The groups are shells around one centre, one inside the other: the same stretched ball of 4 dimensions in 7 sizes.
Known rows, each followed by its group:
[ 19.0 -43.4 -25.4  50.5   8.0  12.0  35.3 -13.4   8.7 -61.8   4.3 -24.5
 -53.1]	Z_826
[ -1.7 -12.3  -8.0   8.4  16.9 -45.7  37.5 -17.4   6.1  12.5  15.9  23.1
   8.5]	Z_126
[  2.0 -33.5  11.5  20.0  -6.4 -21.6  32.0 -34.8  19.9   6.3  27.9  -7.3
   1.3]	Z_380
[ 26.3 -39.6 -24.5  51.8   4.3  -3.4  32.6 -10.0  10.8 -47.3   4.8 -20.2
 -40.9]	Z_126
[  0.9 -10.2   0.0  11.0  13.8 -50.6  35.3 -16.7  -1.0  27.5  19.2  16.0
  11.9]	Z_7
[ 11.3  -3.8 -25.8  23.8  30.3 -49.9  38.0   4.6 -15.9   3.1   1.9  19.2
  -9.7]	Z_946
[  8.5  -8.8 -13.9  20.3  20.7 -48.0  36.1  -5.5  -8.0  12.1  10.0  14.7
  -1.6]	Z_7
[  3.6 -16.0   8.1   8.1   0.3 -56.7  32.2 -26.2  17.4  36.3  26.0  18.4
  28.2]	Z_900
[ 34.0 -38.3 -34.1  63.6  11.0   1.2  32.7   1.4  -2.5 -58.5  -3.1 -28.3
 -57.5]	Z_946
[  3.1 -34.2 -12.2  37.4  16.0   9.5  37.7 -16.7  -9.0 -39.5  10.4 -23.6
 -48.4]	Z_900
[ 23.4 -31.5 -30.6  44.9  12.4 -14.0  34.8  -5.1   8.1 -43.0   1.4  -6.2
 -34.9]	Z_900
[  7.6 -41.2  -7.4  33.3   0.7   0.7  34.5 -27.2  18.1 -34.2  16.6 -15.4
 -28.0]	Z_7
[ 32.1 -26.5 -39.2  51.9  16.9 -22.1  34.2   5.8   0.5 -42.7  -4.9  -5.0
 -37.7]	Z_826
[ -9.0 -30.9   1.1  14.4   8.2  -8.6  38.0 -32.1  11.5 -13.7  21.9  -1.6
 -14.2]	Z_900
[  5.1 -21.3  -7.2  30.5  17.3 -17.8  36.0 -11.9 -14.5  -7.1  12.5 -11.5
 -26.6]	Z_535
[  9.0 -21.3   0.8  26.4   6.7 -33.2  32.6 -17.1  -1.4  11.7  18.5  -5.1
  -5.6]	Z_946
[  3.4 -45.0   1.6  30.5  -5.0   5.4  33.9 -34.9  21.9 -29.7  22.3 -20.1
 -25.1]	Z_126
[ 25.4 -12.7 -31.7  42.0  24.4 -38.9  35.0   9.4 -15.3 -14.0  -2.3   2.6
 -25.5]	Z_826
[ 13.4 -23.1   0.8  21.1  -3.1 -47.3  30.7 -22.5  20.5  18.5  21.5   8.5
  15.4]	Z_535
[ -5.7 -13.6  14.4   3.4   4.8 -50.7  34.0 -28.8   7.5  40.6  28.7  14.5
  23.8]	Z_535
[ 16.7 -32.1  -1.3  30.5  -6.2 -30.6  30.1 -23.7  21.6   0.3  20.1  -4.6
  -0.2]	Z_535
[ -4.5 -15.3   8.1  11.0  10.7 -38.6  35.3 -23.4  -2.6  25.5  23.5   5.8
   6.2]	Z_900
[ 12.8 -19.8  -2.6  22.0   2.7 -46.9  31.7 -17.8  12.6  16.7  18.6   8.7
  10.0]	Z_380
[  8.2 -24.5   0.3  15.6  -2.5 -44.3  32.2 -26.8  26.2  13.7  22.5  13.8
  17.1]	Z_380
[ 22.8 -25.3 -19.7  34.8   5.8 -36.6  32.4  -9.4  14.9 -12.1   8.6   5.1
  -7.8]	Z_380
[  6.0 -41.6 -11.9  39.4   8.2  13.8  36.4 -21.9   4.5 -47.2  12.0 -25.2
 -47.0]	Z_126
[  0.9  -3.3  -0.9   1.0  13.0 -71.4  35.1 -16.9   8.9  43.4  20.3  35.3
  33.9]	Z_826
[ 21.2 -18.6 -29.3  37.0  19.0 -33.9  35.3   0.8  -1.7 -19.9   1.4   6.0
 -21.4]	Z_7
[ -3.4 -24.9  12.5   3.8  -5.4 -43.3  33.1 -37.5  29.9  25.3  30.5  16.4
  26.5]	Z_126
[  9.7 -46.5   4.3  34.6 -11.0   0.2  31.1 -34.8  25.3 -23.4  23.6 -23.0
 -20.0]	Z_826
[ 17.8 -31.8  -7.8  32.6  -2.3 -27.8  31.1 -20.3  20.2  -9.0  16.3  -3.4
  -6.2]	Z_7
[ -7.9 -34.3  11.8  10.5  -4.1 -16.2  34.8 -41.0  25.7   0.9  29.7   0.0
   2.9]	Z_380
[ 23.5 -37.5 -17.3  53.4   6.4  -0.2  32.2  -9.2  -2.6 -38.8   6.9 -29.9
 -46.1]	Z_946
[ 21.1 -43.7 -23.5  50.0   4.4   7.2  33.8 -14.4  13.1 -56.5   5.8 -22.8
 -47.1]	Z_535
[-19.0 -12.4  16.1 -12.0   7.7 -50.4  37.5 -36.9  16.0  40.6  32.0  28.6
  32.7]	Z_946

New rows. What belongs after each?
[ 27.7 -33.7 -37.7  57.1  18.3   0.1  35.4   2.8  -5.8 -59.8  -4.8 -20.0
 -57.5]	Z_535
[ 24.3 -19.7 -38.4  45.7  25.9 -23.2  36.8   8.2 -11.4 -37.1  -5.5  -1.5
 -39.6]	Z_535
[  1.0 -22.2  -5.5  13.2   7.8 -34.9  35.9 -23.9  17.0   1.8  18.6  14.7
   4.7]	Z_7
[-14.0  -9.1  13.6  -9.1   8.7 -57.6  36.6 -31.9  12.7  45.6  29.9  30.0
  34.9]	Z_535
[  6.2 -13.9  -2.2  17.9  11.2 -46.2  34.1 -15.2  -0.2  20.7  17.5   9.7
   6.1]	Z_7
[ 10.6  -8.7  -6.4  15.6  11.6 -61.5  33.5 -11.0   3.8  28.8  15.7  21.0
  17.6]	Z_900
[-12.1 -15.4   1.6   8.9  20.0 -25.6  39.3 -22.1  -8.8   8.7  19.7   6.0
  -8.0]	Z_535
[  9.4 -30.9 -20.9  39.2  18.0   0.2  37.5 -10.6  -5.8 -41.2   5.6 -15.4
 -44.9]	Z_7
[ -0.9 -37.8  10.1  18.2  -7.4 -14.2  33.1 -38.8  26.4  -3.7  28.2  -6.6
  -1.4]	Z_7
[ 19.4 -33.0 -28.1  41.9  11.8 -10.6  35.4  -8.8   9.9 -43.9   3.3  -6.1
 -34.5]	Z_535
[ -6.6 -31.4   6.2  20.3   7.2  -5.2  36.6 -30.4   2.4  -9.0  22.9 -13.1
 -20.0]	Z_7
[  0.0 -40.0   1.1  22.1  -3.0  -5.8  34.8 -35.6  26.0 -20.8  23.2  -7.2
 -12.9]	Z_900
[ 12.5 -37.6  -1.7  31.0  -6.0 -17.1  31.5 -27.7  23.7 -13.3  20.4  -9.5
  -9.6]	Z_7
[ -9.2 -26.0  11.4  13.4   6.7 -17.2  36.2 -31.6   2.2   8.0  26.0  -5.9
  -6.9]	Z_380
[ 13.6  -9.9 -16.6  23.7  18.3 -50.9  35.1  -4.1  -3.5  10.5   8.7  15.4
   0.2]	Z_7
[ 24.6 -20.5 -37.8  49.3  26.9 -17.9  36.7   9.3 -17.1 -39.8  -6.3  -8.1
 -46.5]	Z_535
[ 21.3 -25.7 -34.2  48.6  23.6  -9.2  36.8   3.6 -12.5 -45.1  -3.4 -12.4
 -49.2]	Z_126
[ -7.4 -32.2  21.1   8.5  -8.9 -24.9  32.8 -43.5  24.4  19.1  34.7  -1.6
  13.4]	Z_900
[ -3.8 -40.0  12.2  19.8  -6.4  -4.9  33.9 -40.3  22.2  -8.8  28.9 -13.4
  -9.7]	Z_380
[ -3.1 -39.9   7.4  23.6  -1.8   1.0  34.7 -36.2  15.5 -17.2  25.2 -17.2
 -19.7]	Z_7
[ -4.8 -21.7   4.5  17.6  12.0 -21.2  36.2 -23.5  -5.0   6.3  21.1  -4.9
 -11.2]	Z_380
[  7.4 -30.0 -24.2  39.9  22.9   4.8  38.9  -8.0 -11.4 -47.3   3.2 -16.4
 -52.0]	Z_826
[  2.1 -26.0  16.5   9.8  -9.5 -44.4  30.7 -36.5  26.9  31.0  31.9   8.3
  26.0]	Z_946
[  0.3 -12.6   1.1  13.0  13.2 -44.5  35.3 -17.6  -2.4  23.4  19.4  10.7
   6.9]	Z_7
[  2.6 -11.0   4.9   8.9   7.2 -57.6  33.4 -20.5   6.6  36.9  22.8  18.4
  22.9]	Z_900
[ 16.8 -33.3  -7.7  39.6   2.1 -14.4  32.0 -17.0   6.2 -17.5  14.1 -17.1
 -23.8]	Z_380
[  4.5 -36.2  -8.3  40.7  13.2  12.5  36.6 -17.8 -11.1 -37.6  11.9 -30.7
 -50.9]	Z_946
[ 31.1 -32.3 -41.8  61.9  21.4   0.9  35.4   8.0 -12.1 -63.2  -8.4 -23.1
 -63.8]	Z_946
[ -8.0  -7.1  -3.6   5.9  23.2 -43.9  39.1 -15.4  -8.6  20.0  16.7  19.3
   4.1]	Z_535
[  6.5 -33.3   5.5  17.8  -9.1 -30.9  31.6 -34.4  32.8   5.0  26.2   4.4
  11.6]	Z_900
[  9.2 -27.9 -16.6  39.6  18.9  -3.2  36.9  -8.8 -13.6 -31.5   6.9 -18.6
 -43.8]	Z_380
[  1.2 -18.2 -17.9  23.5  24.4 -20.4  39.4 -10.0  -8.6 -17.4   7.9   4.1
 -24.6]	Z_900
[ 12.3  -8.4  -6.2  14.7   9.4 -66.4  32.8 -11.6   8.3  32.4  16.5  24.3
  23.5]	Z_826
[-14.4 -22.6  20.1  -0.8   0.3 -34.0  35.3 -40.3  16.3  29.1  33.7   9.5
  19.1]	Z_380
[ 30.7 -29.2 -27.1  50.9   9.3 -21.5  31.9  -1.0   2.3 -31.2   1.8 -12.0
 -32.1]	Z_900
[ 14.6 -44.8 -11.6  44.1   0.1   8.1  33.4 -22.6  14.0 -44.5  13.2 -25.9
 -40.1]	Z_380
[-12.6 -26.5  20.0   4.1  -1.4 -26.7  34.8 -40.7  16.0  22.4  33.2   2.5
  12.2]	Z_380
[ 13.1 -25.7 -10.1  21.6   0.9 -40.6  32.9 -20.8  26.3  -0.9  16.3  14.2
   8.0]	Z_535
[  7.3 -38.7 -14.3  40.7  11.4  11.4  36.7 -18.0  -0.9 -46.1  10.0 -24.4
 -48.4]	Z_380
[ 17.3 -34.9 -11.3  43.1   4.7  -7.5  32.7 -15.0   3.0 -26.8  11.5 -20.9
 -32.8]	Z_7
[-19.1 -22.4  19.6  -2.8   4.1 -27.9  36.9 -41.0  12.8  24.4  33.2   9.0
  13.7]	Z_900
[-11.8 -14.1  22.6  -9.6  -2.5 -60.6  33.5 -39.4  23.6  54.5  36.2  27.0
  45.2]	Z_946
[ 21.3 -17.1 -13.6  28.2   6.1 -53.0  31.5  -8.8  11.2  10.8  11.8  12.7
   7.5]	Z_535
[ 26.2 -42.9 -23.9  51.2   1.1  -1.0  32.4 -13.3  17.5 -50.8   6.1 -19.7
 -39.5]	Z_826
